The first 6 rows are patterns. Each new row is the sum of 2 different patterns, raised or lowered, with some noise. Before adding, each is slid sideways (what falls off one end comes back at the other) and multiplied by a number that may be negative. Names go in the order of the patterns.
Known rows, each followed by the names of its patterns:
[  9  11   7  11  -6  11   1  -4 -12   1  -7  12   6  -8  -1  -4  12  10
  -7  -8   7   1 -10 -15   3   9  16  -9   1   3  -9  -8  12   6  11  16
  -8] | K877
[ -5   4   0  -7 -10   7 -13 -12  14  -4   6   9   0   7 -16   8  -5 -10
  -4   9   5  11  12   0   3   1  -5 -14  13   5  10  14   4   7   1   7
   3] | K205
[  3   4  12   5  -5 -16  13  16  13  -3   7  10 -10 -16  15 -15  -6  -4
 -16  -3 -14  -5   2  -6   5  -2  -6  -2  12  -5  16  -4  -4 -14 -14 -16
 -10] | K486
[-13  -1  -9   3   6  -6  13  -7   5  14 -13  -8  -2  16   5  -6  -2 -14
  10  12   2  -2   4 -15   3  16 -14  13 -13  -3  -8   1  -6   9 -13  -3
  -2] | K976
[  3  12  12   6  11   4  12  10  12  10   6   5 -16  -8  -5  12 -14   8
   4 -14 -13 -10  15   2  -5  10  -6  -7  -7   4  -7 -13  -9  -7 -11   8
  -2] | K454
[  7 -15   3 -16  -3  12   1  10  12  -8 -14   4 -15   6 -15   8   9  -8
 -13   1  -2  -5  -1 -11 -10 -16   5   5  10   2  -6 -14 -10 -16   6   4
  11] | K582

New rows. What belongs after each?
[ -3 -25 -12  -8 -17 -13  -4   8 -15 -13 -21 -23   7   3   0  -3 -11 -32
  -4  -6 -17  -9 -15  -5 -21 -18 -15  -2 -25 -12 -19 -28 -21 -14  -3   2
 -14] | K976 K582
[ 19   3   2  11 -10  15 -10   7   2  17   9   7  -1  -1   3   0  15  -4
  -3  -3  11  -3  10   2   4  -6  -7  -8  -9  12   4  12   5  -2   9 -12
   1] | K205 K582
[18 16 -7  7 19 16  7  5  7 11 12 13 26 28  8 18 17 13 16  6 19  8  8  9
  2  6  9  9 -1 26  5 19  7 31 17 21 28] | K486 K454
[  1  -5  -5 -11 -18 -22  -8  -4 -20  -2 -10 -16 -22 -21  -1 -19 -13 -10
 -23  -9 -12  -9 -25 -23 -15 -16 -11 -13 -21 -11  -4  -7  -1  -7 -19   2
 -14] | K976 K454
[  8  -1   3 -13   4  -6 -15 -16  -8 -19  -6   0 -22 -16  -4  -2   2  -9
 -14   1 -17 -12 -24 -12  -3   9 -14  -1   0 -17 -14   2  -7  -8  11 -12
   4] | K877 K205
[ -2   9  -3 -17  -8  -9  -1 -20 -10   2  -3  -2 -11  -5  -6 -12 -16  -3
 -10   4   8  -4   1  -3  -9  -4 -18   4  -2  -1  -8 -12  -8  -6  -3  -4
  -5] | K877 K582
[-12 -19 -18  -6   7 -15   4  -7  12 -11  -8  -7  -1  -2  -4   0 -12  -4
   4   9 -14 -10  -6   1  -3  -2  -8  10 -10 -10  -8  -6  -4 -11  -2 -13
  -9] | K877 K582
[ -2 -20 -15 -14 -28   2  -2 -22  10  -9   3 -26 -20   0   1  -1 -15 -14
 -10   0  -5  13 -15 -24  -9 -20   4   2   3   1 -10 -19  -9 -13   3  -3
   3] | K976 K582
[ 16  11   2  -3   7 -11  19   9  14   3  -8  -6  -8  -2  15  -6  18 -15
 -21  -3  -4  12 -20   6   4 -13   7 -23 -28   2  12 -11  24 -12  -2   0
 -24] | K976 K582
[-2  3  5  2 11 21 20 20 13  3  2  4  5  6  8  1  7 18  6  5 13 21  0 11
 13  9 10  1 20  1 -4 20  0 12 16  7  4] | K205 K486
[34 22 24 17 16 14 18 28 31 14 10 12 13 -5 18 12 28 15 11 21 15 27 29  1
  7 16  4 -5 -4  6 17 16 -2  4  8  0  2] | K877 K454
[-18 -20 -16  -7 -15  -4   2 -25 -12 -22 -31  -3 -27 -25 -18 -24 -17 -22
 -26  -9  -1  -8   1 -16 -15  -9 -18 -19 -30 -22   1 -17 -33 -25  -4  -5
 -25] | K877 K486
[ -4   1 -11   4  -7  -8 -10 -11 -10   9   6  -2   0 -11  12  -8  -7  -4
   1   0   3  -4  -3  10  12   7 -11 -15  -5  -5   0  12   8   1 -11 -12
 -19] | K877 K582
[ -8 -13 -13   8  13  22 -15  -5  -7 -16  -1   8  13  10   6 -11   0   0
   9  16 -11  17  -5   3 -20  -7  -5  17   3 -10   0  -6  16  13   1 -14
   2] | K877 K582
[ 5 17 16  5 29 -2  6  7  4  8 -3 11 15  1 31  6 20 35 10 10 19 31 26 16
 20  8 26 27  5  7 15  9  7 33  4 17 -6] | K976 K454
[ 20  -5  -5  -5   1  -5  -3  17  10 -13  -6 -16  -8  14  -6 -10  -3 -16
   7   0  -8  11   4  -1   3  -9  -9  13  -7   3 -10 -15   6   2  -4   3
   6] | K877 K976
[-19   1   3  -1  12   4  -2  -4  -5   3 -11  -3  -5 -17   4  -6  -3 -24
  -3   2  -8   6 -16  -9  -2  -8 -13  10  -8 -25  -3 -16  11   5  -4  -7
   1] | K877 K976
[ 4  3  7  4 23  7 31 28 22  2 24  3  6 26 24 23  8 24 12  6 14 13 19  9
 21 22 21 25 22 11 23 21  2 16 20 -2 16] | K205 K454
[-10   0  -8   3   3 -10   7  -8  -3   1  -8 -16 -12  16  -2  -4   0 -13
   8  -3   3  -7  -7 -16   4  10  -6  13 -13  -4  -8  -5 -16  11  -9   1
   4] | K205 K976
[-37 -30  -4 -25  -8 -11 -20 -12 -18 -13  -8 -27 -23 -20 -23 -21 -16 -14
 -11  -6 -16 -30 -20  -1   4   4 -16  -6  -8 -19 -27  -8 -25 -21 -25 -37
 -14] | K205 K486
[ -2  -5  -7   3 -11   6   0   2  14  -7  -6   0  19   2  11  -2  -8  -1
  -1  -8  -6   7  -4  12  15  -8  -1   3  12   7   1   4  14 -12 -10  12
 -15] | K486 K976
[ -5  11  -1  -4  14   4   6 -10  -7  -1   8   4 -14   2  -3   7   4  12
   4 -20  18 -12   5   1  13   4  13   2  12   5   4   9  -7  16   2   4
  16] | K205 K976
[-21 -22 -13 -10 -25  -8 -21 -24 -19 -25 -24 -14  -5  -8   1  -8 -11 -20
   2   3  -2 -14 -19 -12 -24 -18 -13 -20 -16 -26 -33 -22 -16 -18 -16 -13
 -15] | K486 K454
[ 18   1  25   2  -5  -3  -9  12  17   7  23  14  -7   7  18   6   4  -7
   9  -2  10  -5  10  10  25  16   8   9  12  23  24   9   4  16  -6  -9
 -10] | K877 K454
[  1  -3   1   4  20 -14   8  -2   0   2  11   2  14  18  -6  12   7   4
   4   0  16  11   1 -11  -2  -9   6  13  -1   9   5   6  14 -12  -5  17
   6] | K877 K582
[  8  -9 -11 -14 -14 -11  -9  -1 -13  13 -10   1 -17 -25   3  10  -8  -8
  -1 -16   2   9  -3  -5 -20 -19 -14  -3  -1   5  -3 -15 -14 -26 -15   0
  -9] | K976 K582
[  1   7 -10  -8  -6  16   5   1   3  22  -9  11  15  14  20  -2  12  10
  -3  12   5  10   6   9   5  12  -2  13   2  14  11   7   3  -1  -4  -5
  -5] | K486 K454
[-12   4  10  -1  12  -5  18  -1 -12  14  18  -8   4   2  -3  10   5  23
  -9  -1  -4   1   1   9   4   8  -6  -6 -10  -3  21  -9  13  -3 -18  -3
 -12] | K205 K582
[ -4 -16 -15  -5  -7 -21 -29 -20 -37 -11 -14  -4   0   9 -16 -21 -25 -35
 -22 -16  -3 -31 -30 -22 -15 -19 -17   1  -7 -17   7 -21  -8  -6 -19  -2
 -16] | K205 K486
[ 16 -10   6  -2  12  -9  -5  -1 -10   4  -8  -8   6  -1  -8 -10 -21  -4
   0  -6 -15 -11  -1   3   4 -10  -6   5  -7   4  18 -16 -10   4 -19   8
  -6] | K205 K976
[ 0 18  9 26  6 20 14 35 17 25 13 12 28 16 17 10  0 27 19  1 23 30 31  5
  6  7 26 23  8 18 22  7  8 15  1 14 17] | K877 K976
[ 29  22  10  11  -8   4   9  10 -11  -9 -11   7  -6  -7   7  13  -9  15
  23  17  22   2  29   6   3  22  13  17   1   8   2   3  -1  16  16  15
  23] | K486 K454
[21  4  4  6 -2 23 16 29 30 20 12 13  0  6 -1 20 30 -2 -8  2 13  3  4 14
 19 -9 27 19 22 26 10 15 10  0 21 11 20] | K486 K582
[ -9 -13 -11 -26 -25  -8 -27  -7 -21 -18 -27  -8 -18  -1 -13 -19 -16 -21
 -21 -14 -16  -4 -19 -21 -18 -35  -9  -4 -14 -18 -11 -18 -24  -5 -32 -19
 -27] | K976 K582
[  9  -1 -14   6  17   3  24  -6   7  -2   0   7  23   2  -5  17  -4  20
  13  20   0   5  -8  12  10  15  20  16   7   0  -7   4   6   8  11  -2
   6] | K976 K582
[-24 -18 -32 -31 -29 -15   1 -11  -4 -21  -9 -36 -22 -12 -22  -5  -6 -23
 -24   0 -39 -13 -37 -19  -9 -27 -28 -20 -18 -16 -19 -24 -18 -22 -16  -1
   4] | K205 K582
[ -8  -7  -6  -5   3 -12  -4  -9 -10   9  -4 -16  -5   5   5   3 -12 -25
  11 -12   2   5   7 -14  -5 -18  -8   3  -9  -4  -8  -6  -1 -15  -1  -9
   9] | K877 K976
[ -1 -15  -1   8  10  -5  14 -23  -1  -8   4  23  11  20  -3 -16 -15 -15
  -9  19  -4 -20  -3  -5   4 -19  -1  18  -6  11   5   6  12   9  19  16
  -9] | K486 K582
[-20 -25 -11 -17 -18 -10 -12  -7  -2  -5  -3 -10 -12 -11 -19  -6 -26 -14
 -15 -12 -26 -16 -13 -20 -26 -18   6 -18 -27  -3 -29 -18 -30  -6 -16 -30
 -29] | K454 K582
[ 27  -3  12  -9  -3  -9   8  -2  15  -3  13  -4  -8  -2 -12   6   7   0
  13  -3  14  16  -6   4  12  16  20   9  -5  -3  11  11   8   0  21 -13
  13] | K205 K976
[ -5 -10 -27 -23 -30 -26  -6  -9  -2  -3  -2 -31  -4  -5 -11 -16 -10  -4
 -23 -23   5 -23 -14  -7 -13 -18 -11  -4 -20 -11 -10 -18 -14 -15  11 -19
   7] | K205 K486
[ -7 -14 -19  -2  -1 -13 -17   0  -9  -8 -14 -12   5   0  -6  -6  -6 -25
 -16 -15 -11 -11 -25 -25 -13 -21 -12 -11   0 -16   9  -7  -2  -9 -11   6
  -6] | K877 K486
[  8  -7  15  18   0  -9   3 -17 -13  -7  -2 -23 -10   7  -9  -2  -8   5
 -14 -16  -9  -1  -3   2   9 -22  -9 -25 -11   1   7   7  13   1  -4   7
  -6] | K454 K582
[ 25   2   8 -12   7   0  -3 -13  14   2  15  -5  -5   5 -10   0  19   4
  23  11   1  23   3   3  11  10  17   0   0 -15  13   7  15   8   1  -8
   3] | K877 K976
[ -4 -23 -20 -32 -13  -7 -11 -14 -19  -9  -5 -14 -28 -38 -11 -20 -25   0
  -8 -24 -12 -16 -25   1 -20 -16 -13 -16  -1 -20 -11 -21  -8 -19   1 -35
 -15] | K877 K454
[-16  -7 -18   2  15 -10  13 -15   3 -11 -27   5   1 -19   4   4  -5  -8
  -2  12 -10  -2 -24 -18  -3   6  -1  20 -16 -24  -8 -24  16  -8  14  -5
 -14] | K976 K582
[-26 -24 -18 -29   8  -9 -11   8 -34   3 -23  -8   1  -4  -7  12 -17 -23
   3 -24   2 -27  -7   4 -27 -18 -14 -24  -5  -5 -19 -31 -30  -1  -4  11
 -16] | K976 K582
[-18 -34 -28   6 -14   7  -2 -33 -12 -18 -23  -1  -7 -12  -2 -24 -10 -23
 -30  -1   2 -22 -15 -14  -7   2 -10  -5 -15 -20 -33 -28  -8   3   4  -7
 -21] | K877 K582
[  2   5 -28 -14 -15  -3 -23 -19   6   9 -14   2  -9  -4   9  -6  15  -3
 -18   8 -19   3   0  -1 -19   1 -28   5  -1   7  14   9   8 -12 -14 -15
 -19] | K486 K976
[10 25 10 16  7  8  4 31  9 -4 35 15 18 28 27 18 32 11 38 22 17 31 14 25
 18 13 14  8 12 15  7 37 33 29  9 10 19] | K486 K976
[ 19   6  30   9   5   2  -7   3  -1  23  -2   3  14  24   2 -16   7  21
   7  20   0  -5  12  15  14  17   0 -16  17  -2  28  16  25   0   8 -11
  14] | K976 K582
[-12 -15 -12   4  -4  -3  10 -23   5 -18 -21  -4  -5   1 -13  -2  -1   2
  -8  -2 -19 -20 -15 -12  -5   3   7  -6 -16 -18 -25 -17  -4 -11  -4  -8
 -13] | K205 K582
[-11 -19   3 -28   4 -12 -17   5 -16   3 -33 -24 -13 -15  -4   2   3 -17
  -5  -2 -10 -21   7 -15  -4  -4 -21 -19 -18 -18 -14 -28 -19 -25 -30 -29
 -12] | K205 K454
[  5  -8  -5 -24 -37  12  -3 -10 -16  -8 -15 -14  -7 -34 -14 -20 -18 -19
  -5  -7 -35   3 -19  14  -9   5 -22  -9 -12   4  -3 -18  -6  -2   6 -19
 -16] | K877 K976
[  0  -4   3  -5  -9 -16   0 -12 -22 -21  -4 -25 -10   5  -7   8  12  -1
   9 -15  10  -3  -4  -2   7   3  -9  -2  -9   7 -17  -4 -14  -6 -12  -5
  18] | K205 K454
[  2   5   0  -2  -1   5  10  12  12  -1   5  -7 -16  -1  -5  14  -7  -1
  -6 -10 -20  -7   1   4  -1   1 -14  -8  -9  -2  -8 -18 -15 -17  -8   6
   2] | K454 K582
[ 18 -28 -11  -7 -27  -7 -38  -8 -13 -25  -9  -5 -11  -2  12 -16   8 -14
 -19 -36 -12 -22 -11   6  -2   8  -5  -9 -23  -2   9   2 -20 -13   6 -31
 -37] | K205 K486
[22 13 10 11 -1 17 11 -2 14  3 10 14 19 18 14 10 24  6 18 14  7 17  6  4
 29 18 -2 23 14 34 14 11  1 26  8 21 24] | K877 K976
[  0  13  23  22  -5 -12   5  13   2   7  24  16  -6  16   5  19  17   7
  19   9  12  10   6  15  23  10   5   7  -7  19  14  24  15  18  23  13
   3] | K877 K486
[ 25  20  10  10  11  -2   1  21  13  24  21  16  12   4  17   3   6   9
  -2   8   0  16 -14  -8  24   3  19  10   1  13  -7  14  10  -4  -6  24
   6] | K205 K976
[-27 -20  -9 -10 -18 -14  -1   0 -13 -13 -24  -1  -5  -5  -6   5 -12 -23
 -16 -27  -8 -16 -23  -4 -23   0 -11  -6 -11  -2 -16 -10 -18 -15  -2  -5
   4] | K877 K205
[-21  -2 -21 -13 -23 -17 -26  -8 -18  -2 -10 -23  -6 -25 -13 -10 -18  -6
 -15 -17 -28 -21 -18  -8 -23 -19 -12 -17 -23  -8 -22 -26 -17 -22 -24 -18
 -15] | K976 K582
[ 13  15   7 -10 -10   8 -13  -2   3  10  -1  10  16   6   5   9 -11  -9
   3  -9  -7   1  -9  -1 -11  -6 -11 -13  -5  -6   8   0   7 -19   5  -1
  -7] | K205 K454
[ -4 -25  -5 -10  -5   7 -19   8   0 -30  -5 -25 -20 -11 -20 -12 -19 -25
  -3  -8 -11  -8 -10 -17 -17 -22 -26 -15   1 -13 -32 -39 -39 -17 -28 -26
 -13] | K205 K486
[  4 -12  -4 -21  18  19  14   7  -2  -9  -5  17  -2  18  -2  10 -10  -5
   1   2  -5 -10   8  -3  -3 -14   7   8  -6  16 -11   3   6  -6  -1  10
  20] | K976 K582
[ 10   1  27  19  27  17  23  24  10 -13  23  -8  -8  -7 -11  -6  -8  -7
   0  -9   3   0  -1  22  26   9  11  18  -2  -7   9   7   9  -3  11  24
   3] | K486 K454
[-13  21   5  -1  -3  14  -4 -18   6 -16 -11 -14   5   8   6  17  -1  -1
   1   7 -14  27   2   8   3  -6  -6  -5  11   8   6   9  -2 -19   2  22
   1] | K205 K486
[ -9 -23 -21   9   1 -13   1 -10 -14  -6   1  -3 -21 -18 -20 -18   1  -1
   0  12  -3  -7  -7  -9  10  -3  11   2 -11  -6 -26 -22  -6  10 -21   8
  -8] | K454 K582
[10 22 -7 19  5  7 15 24  1 30  8 23 13  5 22 18  6 16  5 16 15  7 31 12
  8 -8  6 19 20 27 14 -2  6  4  3 31  7] | K976 K582
